Every row belongs to one group in each of 4 separate groupings. Each group adds its own fixed numbers to the row, and there is some noise. The rows also spread widely along 10 directions, which tell nothing about the answers.
Known rows, each followed by its group in each grouping:
[-17  34  29  37  -2  -4   5  44 -13  50 -57 -13 -20 -51  20   8 -14  26
  30 -56  20 -12  29  -5 -22  63]
(0) Mes F K
[ 22   0   4  11 -79  -7 -60  19  70   2  -2  -6  17 -18  35 -19  17  10
  15  26 -13  -5  36  -4   4  -5]
(3) Fekot F R
[ 14  13  39   9 -57 -16  -4  27  -7  35 -42   1 -18 -20  37 -16  -4 -14
  29  -1  15  -4  31  14 -14  28]
(2) povop M K
[ -6 -22 -50  93 -40  32  17   6 -14 -32 -35 -21 -54 -13  15  35 -28  12
  76 -37 -34  20  59 -16  21  14]
(2) povop Y G
[ 34  16  14  10  21 -21 -31 -15  30  14  -9  16  -9 -39 -20 -25   5  22
   3  15   1  -5   0 -34   7  -5]
(3) Fekot Y C
[-15  32  31 -17  25 -34  22  -9 -35  45  -6  17  -5  -6 -32 -36  -3 -34
  -8  22  54  16 -19  -2  -5  -5]
(0) Mes M G
[ 24   9 -20 103  28  44   4  -9 -49   2  15 -26 -23 -38 -34  31   9   8
 -19 -43 -27  39 -23 -44  26 -19]
(1) Fekot F X
[ 29  42  -8 -48 -19  12  30 -18 -26   1  41  24 -43  43 -44   6 -15   7
  25  54  36  -5 -47  -7 -26 -12]
(1) Fekot M C
[ 12  40   8   1 -11   5   2  13  -9   3 -47  24 -59  -1   5  30 -25  32
  66 -11  17  -6  10 -32 -30  58]
(1) Mes F D
[  2   1 -11  32  30  -1 -20  -3  25 -25 -28  19  -8 -12   2  -9 -15   7
   5 -20  -5 -10  14 -38  19  12]
(3) Mes F X
[ 11  15 -27   7  11  26  54 -41 -72 -16   8  28 -42  29 -43   6 -34 -34
  21  21  16  23 -24  12  37 -56]
(1) Fekot M R
[-32   1   3   5  35  10   8  17  25  -8 -15 -28  24 -19 -19  -9  16  25
  -4 -32  -8 -27  15  16 -14  31]
(2) Mes Y D
[  4  19  56  11  37 -15 -14  16   9 -42 -55  29   7  14  21  -2  -2 -38
 -14  -9  -1  -9  -6 -22 -15  35]
(2) Mes F C
[ 25 -27  71  87   4  -1 -23  -1 -36   6 -56  -5  -2 -44   7  34  23 -32
   3 -34 -37  42  30  -1  30  18]
(1) povop F R
[-69  -6 -39  46 -27  62  61  50 -48 -67 -48 -12 -29  45  52  22 -60 -21
  46 -64 -23 -23  30  37  -4  24]
(3) povop M R
[  6   4 -45 -17  12  37  44 -33 -26 -24  58   3 -37  49 -81  29 -16   5
  22  26   4   9 -23   2  18 -36]
(3) Fekot F G
[ 24   7 -11   6 -59  35  -3  12   2  33  -3 -19  12 -32  11 -18   0  26
  10  -5 -40 -24  -7  40 -18 -29]
(0) Mes M C
[-51  63 -15  11 -52  26 -17  75  11  17  30 -27  41   6  55 -72   1  -6
 -50  -8  -1 -35 -37   1 -45 -23]
(3) Mes M G
[ 25   4 -74  64  -9  30  15 -26 -25 -20 -40  40 -61 -32  15   6 -69  24
  65 -28 -10  -4  24 -29  54 -39]
(1) povop M K
[-70 -22  -9  47  19  20   1  39   5 -14 -57 -25  35 -27  36  -6 -20   5
 -12 -76 -23 -39  51  52  17  21]
(1) Mes F X
[ -2   3  12 -17 -39   3  17  12  -5 -19 -23  10 -36  22   8  18 -15  -8
  46   2  27  -8  25   9 -17  43]
(1) Fekot M K
[ -4   0  58 -54  10   2  32 -12 -33 -15   5  12  -4  44 -47   8  11 -31
   8  26  16  -5  -4  49   5  -1]
(1) povop Y K
[ 33   1  44  -5  13 -17  11 -29 -27   8 -23  26 -22  -2 -39  21  -3 -20
  23  23  12  23  -4   3  14  -2]
(0) povop F C
[ 10  10  88  38 -13  -5  -4  27 -38   0 -32  -6  -9  14  12  19  24 -58
 -11  -6 -13  29  -5  -5 -24  39]
(2) povop F G
[ 37   4  50 -26 -23  -2 -18   1   7   0 -47  38 -20   4  30  -7  -3  -5
  21  19 -18 -32  -4  15 -33  31]
(1) Fekot M G
[ 32  48  -9 -32   6  32 -13  -1  42   2  50   2  21 -10 -27 -38  24  70
 -22  25 -24 -60 -60  -8 -32 -22]
(0) povop Y C
[  0   1  28   5 -45  40   9  29  -4 -24  23 -40  25  16   2   2  40 -17
 -18 -13 -25  -4 -22  18 -36  14]
(0) Mes M K
[-65  13 -29 -29  -4 -22   6  13  45 -13  41 -15  26  22 -31 -21   4  11
  -1  23  56 -17  17   1   1  13]
(0) povop F G
[ 20 -10 -43 -18   8  23  10 -42  33 -49  74 -10   5  20 -86  25  34  32
   6  32   2  12 -25 -23  14 -18]
(0) povop F D
[ 29 -23  71  -7  23  20  13 -12 -29 -21 -25   6 -15  14 -34  50  22 -19
   6 -15 -21   1   2  31  -5  34]
(1) Fekot F K
[ 70 -18  23  62 -19  25  -9 -20 -21 -34 -57  27 -51   0  15  39 -11 -17
  41 -10 -57  14  14 -22  18  11]
(2) povop F X
[ 71 -23 -52  67 -40  11 -16 -34  39  10 -23   2 -56 -59  -2  24 -10  69
  82  -4 -29   2  50 -52  24  19]
(2) povop M R

New rows. What belongs after each?
[  4 -13 -26  20 -34  28  -2   4   9  -7  -1 -14  -3 -22   3   6   1  32
  26 -15 -26 -11  14  13  -4  -3]
(1) povop M D
[ 13  16 -60 -36 -98  13  18 -17  -1  -7   5  28 -28  25   8 -24 -47 -14
  64  49  22   0  20  26  24 -66]
(0) Mes M K
[ 19  22  19 -30   3  33  40  -5 -37 -49  11  20 -46  59 -30  39   1  -5
  32  13   5  -4 -45 -15 -43  41]
(1) povop M D
[ 12  -5  -7 -10 -70   4  -8  -1  13   7  -8   9  -2  -2  23 -26  -7  -7
  26  28 -12 -11  11  28  -1 -26]
(0) povop M G
[-16  24  43 -38  16  16  20  11  -9  -2  -7   1  27  13 -13 -34  10 -15
 -22  -1  -3 -33 -21  46 -12 -14]
(0) Mes Y K
[ -8 -22  19 -15  11  16  20  -5  -9   6 -24  -6  -7   3 -26   8  -7   6
  29  -8 -31 -25  21  53  -2   9]
(3) Mes Y G
[ 53  17   0  -2  -9  29 -22 -13   5  -8 -24  31 -16 -13   1   5  -6  21
  14   6 -36 -19 -20   2   1 -28]
(1) Fekot F D
[-61 -24 -22  54  36  -2  -1   6  10 -31  29 -34  51 -17 -18 -21  22 -17
 -49 -29   7   8   9  -7  26 -10]
(1) povop M G
[ 52  13 -33  -5 -37  21   6 -20  12  14  20   9 -29  -3 -14 -14  -7  36
  27  29 -15 -24 -12  -7  -1 -19]
(2) povop M X
[ 41  31 -30 -26 -57 -11 -18 -17  33  -9 -35  65 -27  -6  41 -41 -47  17
  52  44   5 -31   2 -13   5 -34]
(0) povop M C
[-38  34  30 -37 -24  20  26  27 -30  -6  53 -24   6  68 -35  14  22 -26
 -22  26  27   1 -34  29 -40  13]
(1) Fekot F G
[ 34 -12  35  58  14   0 -39  -8   2 -20 -42  18   2 -37  27 -11  19 -19
 -12 -16 -42   9  -7 -34   2   9]
(1) Mes M G
[ 26 -25   6  83 -40  15 -13  11  -7 -11 -41 -14 -22 -31  31  14   6 -13
  29 -27 -45  20  29 -18   2  19]
(2) povop M G
[-14 -42  -8   1  61   5  18 -37   2 -59 -11  24   8  14 -34   4  -4 -12
  -1  -5 -13 -18   6  12  30  -1]
(1) povop M G
[ 44 -26  32  42 -12  30   0  -6 -40  26 -56   4 -12 -46  12  17 -10  13
  23 -33 -62 -14   9  43   5  -9]
(1) povop M C
[-19  -5 -12  -8  -2   9  -1  11  52 -56  -2  -6   7  25   5 -16   7   7
   1   5  -4 -36  21   4  -6  26]
(2) Fekot Y X
[ 28  44 -31  48 -57  35  -5   5 -18   7  11  -3 -34 -12   8 -13  -8  10
  26  11 -22  16 -20 -24  -2 -41]
(0) Fekot Y G
[ 19 -44 -15  43 -82  15 -38   5  49 -21  10 -48  -3 -28  -4  26  41  15
  44  -2 -41  36  60   0   8   7]
(3) Fekot Y D
[ 48 -16 -44   4 -30  14 -13 -30  46  -6   5  13 -13 -38 -12  -8  -3  53
  41   9 -18 -26  18  -9  21 -16]
(0) povop M K
[-10  43  21  17 -52  11 -17  41   8  14  26 -28   7   5  16 -23  23   6
  -5  13  -2   2  -8 -10 -23   5]
(3) povop Y R
[-38  40 -15  -1 -24   5  -1  24   1 -46   3  16  -3  39  19 -10 -23 -28
   6   5  36   2   3 -18   5  -7]
(1) Mes F K
[-57   6   0  -6 -29  -5 -31  47  53 -43 -19 -10  43   9  43 -44   4 -19
 -14  -7   2 -20  31  23  -5   2]
(3) Fekot Y D
[ 39  19  78 -36 -50   0 -16   3  -8   9   9   4  -6  33 -14  16  38 -25
   0  51   0  12 -17  20 -26  15]
(1) Fekot F R
[ 43  19  62  19 -12  30 -15  22 -17 -11 -43  26  -6   1  49 -18   8 -18
  -9 -11 -54 -27 -34   0 -26   9]
(3) povop M R
[ 40  73   3  18 -79  44 -12  34 -15  -9  20   6 -21  21  39 -31  -1  -7
   2  19 -26  -8 -42 -23 -25 -41]
(2) povop Y K
[  3   8  45  50  30  33  15  19 -63  -7 -47  -3 -19 -12  -3  37   0 -22
  -1 -56 -27  16 -16   8 -10  24]
(1) Fekot F D
[-27 -13  -8 -51 -51 -24 -14   1  33 -15  18   7  41  26   6 -49  -6 -47
 -13  52  27  -6  20  48  19 -55]
(3) Fekot M C
[  8  21  33 -39 -12 -63 -34  -9  41  71  -3  17   9 -41 -24 -26   5  30
  17  35  64 -12  38   1  16  14]
(1) povop F K
[ 45  -4 -55  55 -45   6 -54 -16  46   0  22  -3  18 -53   8 -39   6  17
  -5  17 -31  17   6 -43  34 -71]
(3) Mes M C
[ 22 -14 -21 -11 -48  70  -2  15  22  -3  53 -42  28  -3 -11 -11  27  37
 -24 -11 -58 -43 -22  47 -17 -37]
(3) Fekot M K
[-12  26  -2   4 -18   9   1  30  18  -5   2  -8 -16  -8  10  -4   1  28
  11 -16  26 -25   4 -19 -27  48]
(1) Fekot M K
[ -2  35  -3  28 -57  41  -1  35 -17   5   3 -18   3   2  35 -15   2   4
  -1  -6 -20 -12 -18   8 -26 -11]
(1) Mes M R
[-42  42  29   1  66 -16  19  -3 -38 -60  24  30  31  64 -20 -41   3 -97
 -82  22  45  21 -53 -24  28 -45]
(2) povop F X
[ 30 -21  66  62 -17  16 -10  19 -42 -34 -46   0 -13  -1  31  25  14 -57
   2 -27 -48  33  -3 -10 -13  22]
(3) povop M C
[ 12  49  36  48   0  19 -26  55  10 -25 -52  11 -21 -23  69  -6   2  24
   4 -52 -14 -32 -17 -63 -55  83]
(1) Mes M K
[-48 -45 -28  35  28  10 -13   5  40 -70 -16 -11  43  -1   1  -2 -11 -21
 -20 -33 -17 -10  43  21  45 -20]
(3) Fekot F C
[-47  -4   3  17 -13   5   4  24  11 -94  -9  -8  19  54  19  -5   0 -68
 -13   3   1  12  19   7   7  -2]
(2) Fekot Y C
[ 56  13 -13 -24 -41  10 -23 -32  20 -23  42  32  -7  28 -28  -9  -2  -5
  10  66 -14   9 -27 -16  19 -70]
(3) povop F C
[ -3  -7  23  26  30 -51 -50 -20  47 -42 -23  32  28  -6  -1 -29  13 -54
 -21  25  22  34  26 -51  50 -12]
(3) Mes F R
[   3   58  -93   10  -41   21  -14   -7   17   -2   33   29    4  -14
    4  -54  -38   21    5   26   11   -9  -28  -21   38 -106]
(0) povop F D
[-20  36 -16 -31  12   9  27  -1 -16 -27  12  15 -23  37 -32 -13 -17 -13
  18  19  29   1 -16   0   1 -20]
(3) Fekot Y D
[  3  14  18  77  79 -24 -27 -21 -11   6 -28  15  20 -72 -20 -35  12 -16
 -39 -34   6  27   3 -47  55 -31]
(1) Mes Y K
[ 53   0  35 -61 -43  23   4  -7   5  24   7   3 -15  11 -23  12  14  33
  24  36 -22 -44 -20  49 -45  17]
(1) Fekot M C
[-53 -10  13  30  39 -16  26  11 -18 -36  -3 -17   4   7 -26  20   4 -21
  -3 -23  37  17  15 -15   0  50]
(1) povop M C
[ 48  -2  15  33 -33  48   0   1 -15 -35 -19  -1 -30   2   2  45  14   6
  34 -17 -53  10 -14 -11 -16  13]
(0) povop F D
[ 27   4   5  74 -59  36 -44  29   9 -28  -9 -20   9 -20  54  -6  27  -9
 -14 -18 -61  10 -12 -30 -25   3]
(1) Mes M G
[ 34 -22  41   7  77  24  15 -26 -29  44 -15 -11  14 -60 -60   7  29  36
 -28 -39 -37 -30 -27  41  -2   5]
(1) Fekot M D
[ -27   17   -2  -16 -104   59   -1   64   18  -34   38  -51    8   62
   29   25   19   13    6    0  -21  -32   -2   41  -63   39]
(1) Fekot F X
[   0    8   12   30   -1   11    7   -3    6 -101   -3   19  -29   54
   -1   39    9  -37   26   10    9   29   -8  -64    1   43]
(0) povop F R
[ 63  -5  77 -10  24   8  -2 -23 -33  14  15   1  -1  -7 -54   6  58 -29
 -30  20 -20  25 -53  -4 -21   0]
(3) Fekot M D
[-78  21  13  23  47 -14  29  37 -42  10 -55  15  14 -14  33 -51 -46 -58
 -26 -49  47 -10  23  30  27 -11]
(3) Fekot M K
[ 59   5  98 -35 -21 -29 -22 -26 -26  73   9  10   9 -23 -51  -2  43 -22
 -12  47  10  23  -9  35  11 -25]
(1) povop F K
[ 22  50   9 -21  18  28  24  10 -26  36 -26  32 -20 -14  15 -40 -30  37
  -1  -9  -7 -68 -47  15 -27  -2]
(0) povop M X
[-38  11  20 -53 -39   7 -12  39  68 -59 -20   8  26  50  43 -15   3   9
  12  15   2 -64  16  30 -34  51]
(0) povop F R
[-30   5  56  23  49  27   4  38 -20 -41 -66  11  28  -4  33  -4   2 -29
 -33 -61 -34 -30 -16  27 -14  28]
(0) povop F D
[ 56   4  56 -17 -26   7  -7   3 -15  56 -50  14 -28 -39   7  11   7  39
  43  -6 -28 -28   1  30 -36  40]
(1) povop M D
[-35 -58 -18   6   3 -45 -44  -6  99 -34  -9 -16  74 -29  10 -52  24 -14
 -32   7   8 -21  66  15  38  -1]
(2) Mes M X
[ 17  -8  -7  -6  -1 -40 -24 -35  36  -1  11  15  -4 -17 -48   6   5   6
  20  43  40  25  30 -23  30  -6]
(1) Fekot F C
[ -1  46  22  27   1  38  17  27 -62  13   8  -2  -5   8  -1 -16 -11 -38
 -33 -21  -3  12 -38   9   6 -46]
(3) Fekot F K
[-18 -37   7  66  54 -42 -12 -23  11 -50 -67  16  -3 -28 -13  19  -6 -51
  18 -32  18  54  60 -42  54  26]
(2) Mes F D
[ 23   1  33   5  52  -2  29 -30 -50  -5 -33  31 -27 -12 -38   4   1 -36
   5  -6  13  23 -27  -6   8  -3]
(0) Fekot M D
[-16  27  26  -8 -37   1 -13  32  33 -20   9 -12  14   7  14 -23  23   3
   3   7  13 -18   5  -5 -20  24]
(0) povop Y K
[ -3 -18  23   4  51   5  14 -10  -5  44 -52  -2  11 -45 -23 -21 -11  25
   8 -29 -36 -47  27  63  11   0]
(2) Mes Y G
[-48  -5  -1   8 -10 -18   1   3 -11 -19  43 -25  31  24 -44  -7  23 -67
 -30  17  44  60  11   5  32 -39]
(3) Fekot F D
[ 51 -36  15  32 -29  47 -10  -6  11 -53  11 -16 -14   6  -7  32  36  -4
   6 -13 -55   8  -6 -14 -11  15]
(3) Fekot M K
[ 62   2   6 -21  47 -24 -25 -66  28  -8  31  40   4 -15 -69 -28  16  -2
 -14  59   1  13 -24 -29  41 -65]
(3) Fekot Y C
[  4 -13   3 -23  38   1  24 -45  16 -42  10  11  -3  21 -65   8  14   2
  21  29   5  -1   0   0  20   3]
(0) Mes Y R
[-44  22   2   9  -7  -7  -3  35  13  -6 -25  -9   1   0   9   9 -18  15
  21 -19  24 -15  29  -2 -19  43]
(1) Mes F C
[ -2  -2  42  38  58 -19 -26  -3 -14  35 -75  20  25 -72   4 -19  -5  -6
 -18 -44 -13  -3  17  17  29 -10]
(1) Mes F D
[ 10   9 -47  26  10  11  15 -38  -7   8   6  13 -14 -21 -40  -5 -22   9
  20  12  16  14   6  -5  53 -55]
(0) Fekot F R
[ 40   3  15  16  30  -2  -2 -35 -26  10 -34  33 -28 -30 -28 -12 -11 -15
  23   3 -13  22   2  -3  34 -40]
(3) Fekot Y D
[ -3  27  -8  18 -81  -3 -21  27 -11  -5  -3   7  -1   9  45 -38 -19 -56
   2  26  10  25   6  -1   4 -52]
(3) Fekot M C
[-33   3 -16  86  24  48  34  14 -47 -57  57 -50  11  12 -35  17  35 -36
 -47 -35 -13  42 -49 -46  -7  -3]
(0) povop M G
[-66  22 -11  35   2   1  19  33   0 -39   2 -25  12   5   1 -15   0 -23
   0 -27  36  15  19 -18   5  17]
(0) Mes Y K
[ 40 -40 -30 -15   9 -23 -22 -70  60 -54 -28  55  -9 -16 -27 -20 -14  -5
  42  39   2   1  47  -5  75 -48]
(0) Fekot Y K
[ 65  28  25  13  33  27 -28 -14  16 -18 -29  41  -2 -19  11 -20   7  19
 -22  -2 -49 -37 -50 -32  -8 -10]
(0) Mes F X
[  2 -10   0  54  24 -10 -20  -7  26  -9 -23  -1  -7 -43 -13   8   9  10
   7 -20   3  12  20 -38  16  27]
(0) Fekot F G
[ 37  16 -21  12 -11  50  16 -13 -15  47  31 -21 -20 -25 -49  24   2  78
  26  -3 -31 -26 -14  20   1 -14]
(1) povop F R
[-36  12  12  14  14 -38 -12  16  18  -7 -25  18  23  -5  27 -53  -9 -37
 -22   7  32 -11  12 -13   7   6]
(2) povop M G
[  0 -61 -38  47  28 -20  -2 -39  40 -20  -5 -21  10 -49 -46   8  12   8
  18 -21   7  22  66 -18  58   5]
(2) Mes M K
[-23 -21 -13  -4 -42  11  10  -8   3 -24  21 -18   8  15 -24   4   4  -6
  24  13   1   6  40  42  32 -30]
(1) povop Y K
[-92  49 -12  15  49   1  28  38 -11 -48 -11   4  24  18  15 -50 -25 -43
 -39 -33  52 -14 -10  -5  15 -11]
(0) Fekot Y K
[ 43  13  57  66 -42 -23 -19  11 -43  44 -37  -6 -11 -44  21 -10  17 -57
  -2   4  -5  59   3 -20  -5  -7]
(2) Mes M C
[-23   2  -1 -46   0  22  28  -7  18 -47  30   4  17  57 -35   3   5  -4
  -1  28   6 -29 -15  33   3  -6]
(0) povop F R
[ 79 -44  19 -29  26  -1  -2 -72  12  17 -31  32  -5 -45 -58   2  15  20
  29  22 -37  -8  -1  28  25 -26]
(0) Mes M D
[-21   7   2  20  -7  45  -5  41  21 -89 -26   1   4  36  58   4   2   0
  -8 -36 -37 -48 -14 -18 -44  61]
(1) Mes M X
[-11  17  30 -19 -29  12   2  46  28 -30   1 -14 -17  28  21   9  16  12
  12 -11  18 -26   0 -23 -60  86]
(3) Fekot M K
[ 14  -6 -35 -33 -36  17  30 -29   1   5 -15  21 -19   8 -15 -10 -31  14
  55  28  -3 -24  16  45  17 -31]
(0) Mes M R
[ 12  35  37  43 -87  16  10  49 -24 -12 -59  -1 -66  14  65  31 -11 -15
  74 -11   3  19  13 -36 -60  87]
(0) Mes M R
[-13 -15  -9 -25  74 -12 -21 -32  60 -60  19  22  39   3 -49 -10  20  19
 -27   9  11 -24  -7 -21  29   0]
(1) povop F D
[-48 -29 -61  36  -6 -19 -25  -8  60 -19  -1 -11  42 -39   8 -38  -6   7
  -5  -5  21  -8  61   8  58 -27]
(1) Fekot M R
[ 48  44  23 -30 -38 -18 -20 -12  10 -15 -32  66 -63  34  19   6 -29   3
  58  52  26 -11  -1 -41 -15  30]
(1) povop F X
[ 41 -36  48   1 -37  10  -4  -7 -22  43 -54   2 -18 -31   9  13   1   1
  35  -3 -43 -15  26  64 -11  14]
(1) Fekot M G
[ 51  23  54 -30 -34   4 -12 -11   2 -19 -44  44 -22  13  17 -15   2 -21
  32  31 -20 -11  -7   8  -9  -6]
(0) Mes Y K
[-49  -2 -26 -17  12 -48  -6 -24  38 -40   6  23  15  10 -24 -35 -15 -24
  13  31  67  10  50  -8  61 -27]
(1) povop Y K
